The rows come from 4 hidden closed curves, with some noise, and rows from the same curve form a group. Each curve winds through 8 dimensions. The rows are also pushed far along 5 directions, which tell nothing about the answers.
Known rows, each followed by its group:
[  8  -6  16  -1  -6 -21 -15   6  -8   5 -12 -27  -1 -17   6  25   1  -5
  12   2  13  17  11  24  19]
Z576
[  1  13  16  14  -4  17   4   9  -8  -7  -5   2   2 -15  11   7 -23  12
 -10  -4  21 -16  -4 -18   5]
Z602
[-11  -2 -10 -16   1  27   3 -18  22  -4  -3  22  16  11   2 -23   3  -4
  -7 -12 -10 -15 -10  -3 -11]
Z576
[-11  -4   3  12 -10  25  -1 -11  10   8   3  15   8  -6 -23   2 -12   7
   0   4  14  -1  10 -34 -13]
Z168
[  9  -7   0 -15  -9  23  18  -8  30   9  -8  11   0  24 -18 -14   9  -2
  11  -9 -12  -6   2  -9 -12]
Z602
[ 11   7   8   6 -10 -14  13  12   7   2  -8  -2 -11  14  -1  10   2   4
 -25  -2 -11  11   3   6   0]
Z168
[-14   8 -18  -3   5  10   8 -12   9  -3  -5  30  -4  19 -16   0   7   4
  -1  10 -10   4  -7  -3 -14]
Z602
[-14 -24   4 -10   2  11 -28 -15   8   0  20   8   3   3  -8  -8  24 -14
  17  11 -12  15  11   7   1]
Z168
[ -3   4  16   7  -1  -7 -18   3   2  -4   5  13  -1   1   6   5   5   4
 -27  10 -13  11  -3  14   2]
Z576
[  8   8  -2  10   4  -7  19  15   0  -6 -10   0 -21  14   6   0  -5   3
  -5  -4  -4   1  -8   5   6]
Z914
[ 22  -2 -13  -9 -10 -11  23  -6   5  11 -15 -14  -8  12 -14  10  11  -3
  24   1   1 -16   8   2  -1]
Z168
[  5   4  16  18 -14  -1  -2   4  -2 -14  -7  -4   4 -16  24  -4 -33  -2
 -36 -14   0 -17 -23   2  -3]
Z602
[ -1  -6  13   8  13 -16 -27   6 -23 -10  14  -7   0 -16  29   5   2  -3
 -18   2  -1  -8   1  16  13]
Z914
[ 13   5 -11 -13   8 -23  20  12  -4   7 -16 -28  -5   5  -7  11   5  -7
  20  -8   2  17   5  14   9]
Z168
[-11  -1  -8 -33   9   9  13 -14  14  14 -21  -3  12   5  -5 -17  10  -6
  25 -14  -3  -3   2  26   2]
Z602
[-14 -14   2   5  10  19 -16 -11  11  -5  16  27   5   9  -9  -9   4  -4
 -14  -1 -11   7   0 -16  -9]
Z602
[ 15  -8   6 -11 -15   0  -2   3   4   9   5 -13   7   2 -15   6  -1   2
   5   0  -2  12  12 -11 -13]
Z168
[ 12   5  10   4  -1  -8   0   5   9 -10 -11  18 -19  23   4  11   8   0
 -16   7 -20   7 -14  24   0]
Z914
[ 13   2  -7  -1  -4   7  13 -17  10  -1   0  23   3  19 -26  -3   3  -1
  -1  11 -14 -14 -13  -8 -16]
Z914
[ 11  -1   9  -3 -20  20   2  -9  24  10   0  12  16   6 -30   2   0   6
   5   8   5   7   3 -21  -8]
Z914
[ 33  -1  -6 -13 -26 -23  17   7   7  13  -9 -23  -6  13 -17  10   2   0
  12  -1 -10  10   1   3 -15]
Z168
[  9  -4   7  17   1  -6   9  12  -1  12   8  -5   4   4 -36   4 -18  11
  -6   6  11  24  13 -26   0]
Z576
[  1   9  12   7  -9  -4   4   5   4  -8 -16  -3 -18   1  22  -1  -6  -3
 -14   0 -15 -15 -12  24   1]
Z576
[ 12   4  13   7   0  -1  16  11 -17  -7   2 -19  12 -21  14   1 -31  -3
 -21 -29  18  -8 -16 -19   0]
Z602
[ -4  -4   9   5  -4  16 -13  -6   9   1  12  11  26  -8  -8  -7 -13   5
 -22  -4   7   2   1 -24  -6]
Z576
[  6   8  24  25  -3  -6   3  16  -6  10  20   3   5  -4 -29  14  -7  17
 -23  17  14  31  13 -28   8]
Z602
[  4 -19   8  -4   2  -1  -1   1   9  19  -3 -21   9  -8 -19   6  -1  -6
  17 -13  14  18  23 -10   8]
Z602
[-11  -1   1  22  12 -12 -15   5 -11  -7  19  18  -4   4  -4 -12 -14   9
 -30  14 -13  14  -7   1  -4]
Z576
[ 15  -2   5   8  -2 -13  -3   8 -17  -8   5 -14  -2  -5  12  20  -6  -1
 -20  -3   6  -7   8 -10  -1]
Z914
[  2  19   3  30  -9 -19  14  11 -19  -8   9   2  -9 -10  -1  13 -20   7
 -39   6   1   7 -15 -18 -10]
Z576
[  1   1  12  13  -5  -2   1  10   4  -1   6   3  -1   5  -4   6  -5   5
 -29   1  -2  15   7 -10   1]
Z168
[ -3  -3   1  -2  -2  20   1  -8  12  10  15   7  22   3 -25 -13   7   4
   4  13   7  -1  16 -23   4]
Z914
[-16  -4 -12  -9  10   0   0  -7   5  10 -11 -14   7 -12   7 -10   6 -10
  17 -11   5  -7   8  13  11]
Z576
[-29 -11   5   0  36   4 -25   1 -12  -4   3   7   0  -5  12 -12   2   0
   7  -1   5  15   9  25  23]
Z576
[  9 -13   9   1   8 -22  -5   1  -9  16   0 -28   9 -12 -20   9   1  -7
  18   4  12  15  17  11  19]
Z914
[  2  14  -3   2 -15  14  12  -5  14  -7   6  34 -11  17  -5 -16   2   5
 -10   6 -24  -5 -31  -9 -26]
Z602
[ -8 -10   2  10   5   1 -21  -2  -3 -12  40  31  -3  18   0 -10  24   2
 -27  17 -20  16   1  -7  -3]
Z576
[-28   2 -17  -8   8  41   4 -21   9  -5 -15  20  13  -7  -1 -17 -21   1
  15 -10  13 -24  -8 -16 -12]
Z602
[-13  15 -10  19   2   2   1  -9  -6 -25  -7  29  -9   0  28  -3 -14   1
 -36   0 -11 -30 -29   7 -10]
Z168
[  8   0   8  13   4  -5  -7  10   2  -3  23  11   2   6 -16  17  18   0
  -8  12   3  34   1 -22  10]
Z168
[ -5  -3  17  -2   2  13 -18  -7 -10  -1  19  11  22 -12   3 -11  -5   9
 -12   4   8  -8  -1  -5   1]
Z602
[ 10   3 -22  -9  -5 -25  22  -5   8   5 -20 -15 -16  13  -4  12  21 -15
  18  -2 -12   1  -2  23   3]
Z576
[ 17   9  11  15 -11 -22   5   9  -3  -4  -5  -8   3  -5  -3  27 -10   0
 -30  -2   4  17  -7  -2   2]
Z576
[ -4 -15  -1   8   6   7 -10  -6 -10   1   9 -12   8 -16   0   1  -6  -4
  15  -1  21 -13  15 -16  10]
Z168
[  6   9  11  12  -5  -7   0   4  -8 -17 -17  -9   4 -17  26  15 -27  -5
 -27 -16   9 -11 -21   9   4]
Z576
[ 12  10 -10   7  -3  -3  30   9   5  -4  -3   7 -16  20 -10  -1  -5   2
 -10  -6 -10   4 -13 -14 -12]
Z914
[ -6 -14  -3 -12  -1   3 -21  -4  -6  -3   4 -15  12 -15  16 -13 -10  -6
  12  -7   2  -5   0   9   0]
Z168
[ 11   1   9   0   2  -8   0  -5   7  -2  -6  12  -6  16  -5   1   8  -2
  -5   9 -17  -2 -13  23   3]
Z914
[-18  -8   9  -8   6  20  -1  -2   4  16 -12 -24  27 -25  -7 -14 -20   2
  23 -14  33   2  20  -3  19]
Z602
[  3   3   3  16 -13 -21  -9   8  -2   1   7   1 -14  -1  -4  12   4   3
  -8  13  -7  24  -5   3  -3]
Z602
[  4   0   9  -4  10 -12  -6  -6   4  -7 -10  13 -10  14  10  -5  13  -7
  -6   6 -24  -6 -17  43   9]
Z914
[ -1  10  -2   2   8  -2   8   2   7  -9  -3  17 -13  21  11 -14  12   2
 -11   9 -20 -11 -11  22   7]
Z914
[ -5  -4  -1   6  -3 -20  -5  -4   1 -10 -15  -7 -19  -5  32  -4   6 -15
   2  -7 -11 -10 -17  44  15]
Z168
[  1  -3   7 -18  -7  -2  -1  -2   7   9 -22 -29  16 -18  17  -7  -6  -8
  16 -17   9  -9   2  27  13]
Z914
[ -1 -10 -13  -5  -8  17  16 -16  17  10  -8  -2   6   6 -19  -9   2  -4
  22  -3   9 -14  13 -16  -1]
Z168
[ 11   4   3  -5   6 -23  -7   1 -10  -6   1   4 -14  10  20   8  22  -3
 -15   6 -22  -9  -6  30   1]
Z914
[ -7 -24  14  -6   5 -11 -30   2  -7   4  14 -18  -2  -8   5   2  15 -12
  12   5  -6  23  18  21  12]
Z168
[ 12  23   5  17  -3  -4   7   5 -15 -21   3  29 -16   9  13  18  -5  11
 -36   8  -8 -16 -25  -8 -14]
Z602
[-22  -3  -6 -13  13  22  -4 -13  14   4   8  17  10   6  -4 -37  12  -1
  16   4  -9  -8  -3   8   5]
Z914
[  8  12  -3   9  10   0  16   0 -11 -20  -9  20 -14  10  12  13 -10   1
 -18  -8  -1 -17 -24  -1  -5]
Z576

New rows, each followed by its group:
[ 12  -2  -2   2  -6   6  16   5   8 -11 -10   2 -17  15  14  -7  -6  -3
  -5 -12 -10 -17 -11   2  -5]
Z602
[ -7   2   8 -12   0   0 -13  -6   3  -9 -24   2 -15   1  35  -6   7  -7
   8  -1 -16 -21 -14  51   7]
Z576
[ -2   4 -15 -25  -1   3  21 -10  18  18 -35  -6  -2  10  -7 -24  -5   2
  32 -10 -11 -20  -6  30  -7]
Z576
[-12  -2  12   9   4  14   5   4  -4  11  -8 -21  21 -29  -9  -6 -35   5
   7 -13  34   2  11 -17  14]
Z602
[  6   0  -1   0  -1 -17   5   9  -5   7  -3 -17   3  -1 -13  19   2   1
   3   0  14  25  16  -2  10]
Z602
[ -8   9 -13   2  16  -5  -1   4  -9 -14   8  23 -12  20   0  -2   0   6
 -22   9 -21   8 -11   0 -17]
Z168
[ 17  10   1   5   2 -35  20  16 -11   4 -16 -15 -27  12  -5  25   3   1
 -10   1 -11  12   3  18  -2]
Z168
[ -5 -11   1   0   5  14 -19  -3  -8  -6  14   4   8  -5   5   7  -2   2
  -5   0   9  -5  15 -20  -5]
Z914
[ 21  -7  12   6 -10   3   8   5  10  10  -5  -4   2   8 -35  24  -7   4
   4   1  12  24  13 -25  -2]
Z914
[  8   3   3 -20   1   5   3  11  10  12 -16 -13   2   0   5  -3   3   5
  29 -13   7   3   4  10   7]
Z168
[ -4  -8   5 -10   2  20 -14 -12  -3   0   4  -1  17 -16  11  -9  -5  -2
   8  -7  11 -26   4  -8  -2]
Z914
[-14  -8   8  11  13   6 -15   9  -3   1  14  -1   4  -5  -1 -11   0   5
   4   8  11  13  14  -2  22]
Z914
[  3  -1  -1 -12  -8  -9   4  12  -1   2 -28 -34  -5 -15  28   3 -14  -5
  17 -25  12  -2   1  22   9]
Z914
[  4   6  -9   8 -22   1   6  -5  16  11   2  20   0  12 -27   2  -1  16
  -6  13  -3  10   1 -19 -19]
Z168
[ 23  12  -1   0 -14 -36  19  15   4  10 -10 -18  -3  12 -11  22  10   4
 -18   3  -4  23   8  11   5]
Z168
[-16   2 -18  -3   5  21   7 -17  11  -2  -3  15  10  -2  -2 -11  -2  -6
   0  -8   2 -18  -6 -17  -9]
Z576
[-20  -2  -5  21   0  -1 -21  -8  -3 -21   8  21  -5  -7  28 -12  -8  -3
 -23   3  -7  -9 -22  12   3]
Z168
[  8  -5  -5  -5 -13   4  -2  -9  19   3  -5  16  -5  18 -15  16  15  -3
  -2   4 -10   9   6  -8 -14]
Z602
[  7 -15   9   4 -12  21  -4  -2  16   4  12   5  12   3 -20   7  -3   1
  -5  -3  10  11  16 -36  -6]
Z602
[  4 -15  14   3  -3  -1 -12   0 -13  -3   5 -32  17 -29   9  12 -14 -15
   0 -12  20   0  10  -8  11]
Z168
[  3   2 -12  -9  -5  -9   4 -10   3   7  -8   9  -8  12 -11  -8   2   5
  15  10 -13  -5  -8  17 -12]
Z576
[ -4  -2  -3  10   8 -19   2   6 -11   8  -3 -29   7 -23   1  12  -5  -8
   2 -11  21  10  13  -3  18]
Z576
[  6   6   4   4   7  -4 -11   4   3 -12  14  33 -17  24   5   8  27   3
 -18  15 -24  10 -11   6  -2]
Z168
[  4 -18  10   4  -8  21   1   5   9   8   8 -15  11  -8 -14  -6 -15   0
  13 -12  21   5  18 -33   4]
Z602
[-19  -6   2  -2   6  12 -26   1  -3  -7  30  23  -3   3   6  -8  22   4
   4  12  -6  23   0  -6  -1]
Z602
[  1   4   7  -6  -1  -4  18   5   5  17 -19 -22   8  -8 -13  -1  -9   3
  13  -8  15   9  12   9  15]
Z602
[ -3   8  -9  12  -5 -26  -8   1   1  -7  -3  15 -18  10  16  -1   9   4
 -19  10 -19   6 -15  29   1]
Z168
[  6  27   0  -2  -4   5  15  -3  12  -4  -9  34 -13  20   3  -2  16   9
 -14  11 -22 -16 -23  10 -10]
Z914
[ 11  11  15   4  -6 -13   4  14  -1  13   0  -3  -8   5 -16  21  16  14
   3  16   7  23  17   1  12]
Z602
[ 13   3   7  -4 -24  22   8 -11  24   5  -1  14  19   6 -23  -1  -4   4
  -1   4   2  -5  -6 -22 -13]
Z914
[ 10  -9   9  -1  -2   6  -4   8  -8  10  -5 -25   7 -19   4   5 -18   6
  22 -11  26 -12  16 -13   7]
Z168
[-35  -9   5  24   8  18 -24  -3  -4 -20  13   8   1 -17  20 -13 -16  -9
 -19   4   1   0  -4  -6   8]
Z576
[ -8  -5  -1 -14  -7  27  -3 -18  19   5   2   9  24   0 -17   0  10  -6
   4   1   5   0  11 -19  -6]
Z168
[ 20  -1  -1  -1  -8 -22  18   7   4  25 -13 -24  -2   4 -30   2 -10   8
  17   1   4  14  12   3  -1]
Z576
[ 11   7   3   0   0 -14   8   7  -3  -8  14  14  -4  20  -6  10  15   2
 -31   4 -15  21  -7   0  -5]
Z602
[  9  -7   6  -2 -11   8  -6  -5  13   9  13   6  22   1 -20  -1  -1   5
 -10   0   5   8   8 -23  -7]
Z576
[ -1   1   9   8  -6   7   9   3   7  16  10  -1  18  -2 -40   5  -7  10
  -4   8  16  28  18 -29   3]
Z602
[  8   0   4  -7  -9  -6  16   5   8  21  -9 -21  11  -1 -28  10   1   5
  14   0  18  24  23  -6  11]
Z602
[ 16  14  -4  21  -2 -14  12   4 -10 -14   9  19 -13  10   4  14  -3   5
 -38   3 -11 -13 -19 -16 -14]
Z576
[ 10  11  -9  -4   6 -17  21  13 -15   0 -20 -23  -6  -2   6   7 -21   2
   0 -13   4  -6  -4   6  -4]
Z168
[  2 -14   6   0   4  -2 -17  -1  -9  -9   4 -12  13 -15  24  -5 -13  -6
  -6 -15  11 -10  -3   7  11]
Z576
[  5  -3   9  11 -15  -6  -2   3   1   1  -1 -12  -4  -6 -14  22   0  -4
   4  11   8  20   8  -7   6]
Z576
[  5  -3  19  15   9  -5 -17  17 -14  -8  10 -10  -1 -16  19  11  -8   1
  -9  -5  14   8   1  -5  17]
Z168
[ 14   2  -3  24   1 -10  13  10  -9 -23  -4   5 -26   8  21  11 -19  -6
 -29 -14  -8 -12 -22  -9  -9]
Z602
[-20  -3   0   8   7  -5 -30  -5  -6 -21  -9   8 -10 -11  43  -2  -8  -8
 -16  -5 -11 -12 -17  34   3]
Z602
[ -3 -12   1  13   8   5 -17  -3  -6  -3  20  19   4   7 -19 -10 -13  11
  -3  14  -1  10   2 -14  -7]
Z576
[-10   1  14   0  16  -6 -24   2 -12  -3   3   1  -3 -13  29  -5   9  -1
  -2   1  -3 -10  -4  30  16]
Z914
[ 14   7  13  28   3 -14  -5  17 -20 -16  18  12 -14   2   5  27  -9   7
 -43   2  -1  12  -7 -25  -9]
Z914
[-10  -2   4   9   6  10 -11   1  -8  -7  36  26   5   1 -10  -4   4   4
 -16   6  -2  23 -10 -30 -12]
Z602
[ -1  -9   6  10  -2  -7 -18   7 -11 -17   7  -4 -10  -7  31 -11 -19  -3
 -16  -7 -11  -7 -16  13  -5]
Z168
[ 11  -8  10  -1 -12  -1   2  -4  15  13  -5  -7  11  -1 -19   8  -3  -3
  -4  -8   3  10   9  -8  -4]
Z602
[  7  -3  -1  -8 -18  11  -2 -11  25   1  -9  16   2  15  -7   6  11  -1
  -5   2 -12  -2   1  -1 -14]
Z602
[  5  -4  -5 -20 -10  13   8 -16  16  12   5  14  11  16 -23 -21  11   5
  15   7 -11  -7  -1   0 -13]
Z602
[ 13  -2  13  -4 -12 -31  -7   8  11  11  -8 -10  -8  10  -1  13  23  -4
  -9   7 -18  26   9  37  10]
Z602
[-10 -13  -6  -4   3  28  -4  -9  11  -8  -7   9  -2   2  11  -8  -7  -7
  11 -15   3 -17   0 -11  -6]
Z602
[  5  -1 -10  -6  -2   2  15  -9  -6  10 -15 -26  15 -18  -9   0 -19  -3
  23  -9  21 -22   7  -8   2]
Z914
[ -5 -15  -5  11   6   4 -11  -2 -17  -1   9 -18  14 -23   6  -5 -22   1
   8  -5  27 -14  14 -18  10]
Z168
[ -8   5 -20 -12  -1  21  10 -22   6  -1 -13   7  13  -3  -1 -19  -9  -1
  19   0   3 -40  -9  -3 -10]
Z914
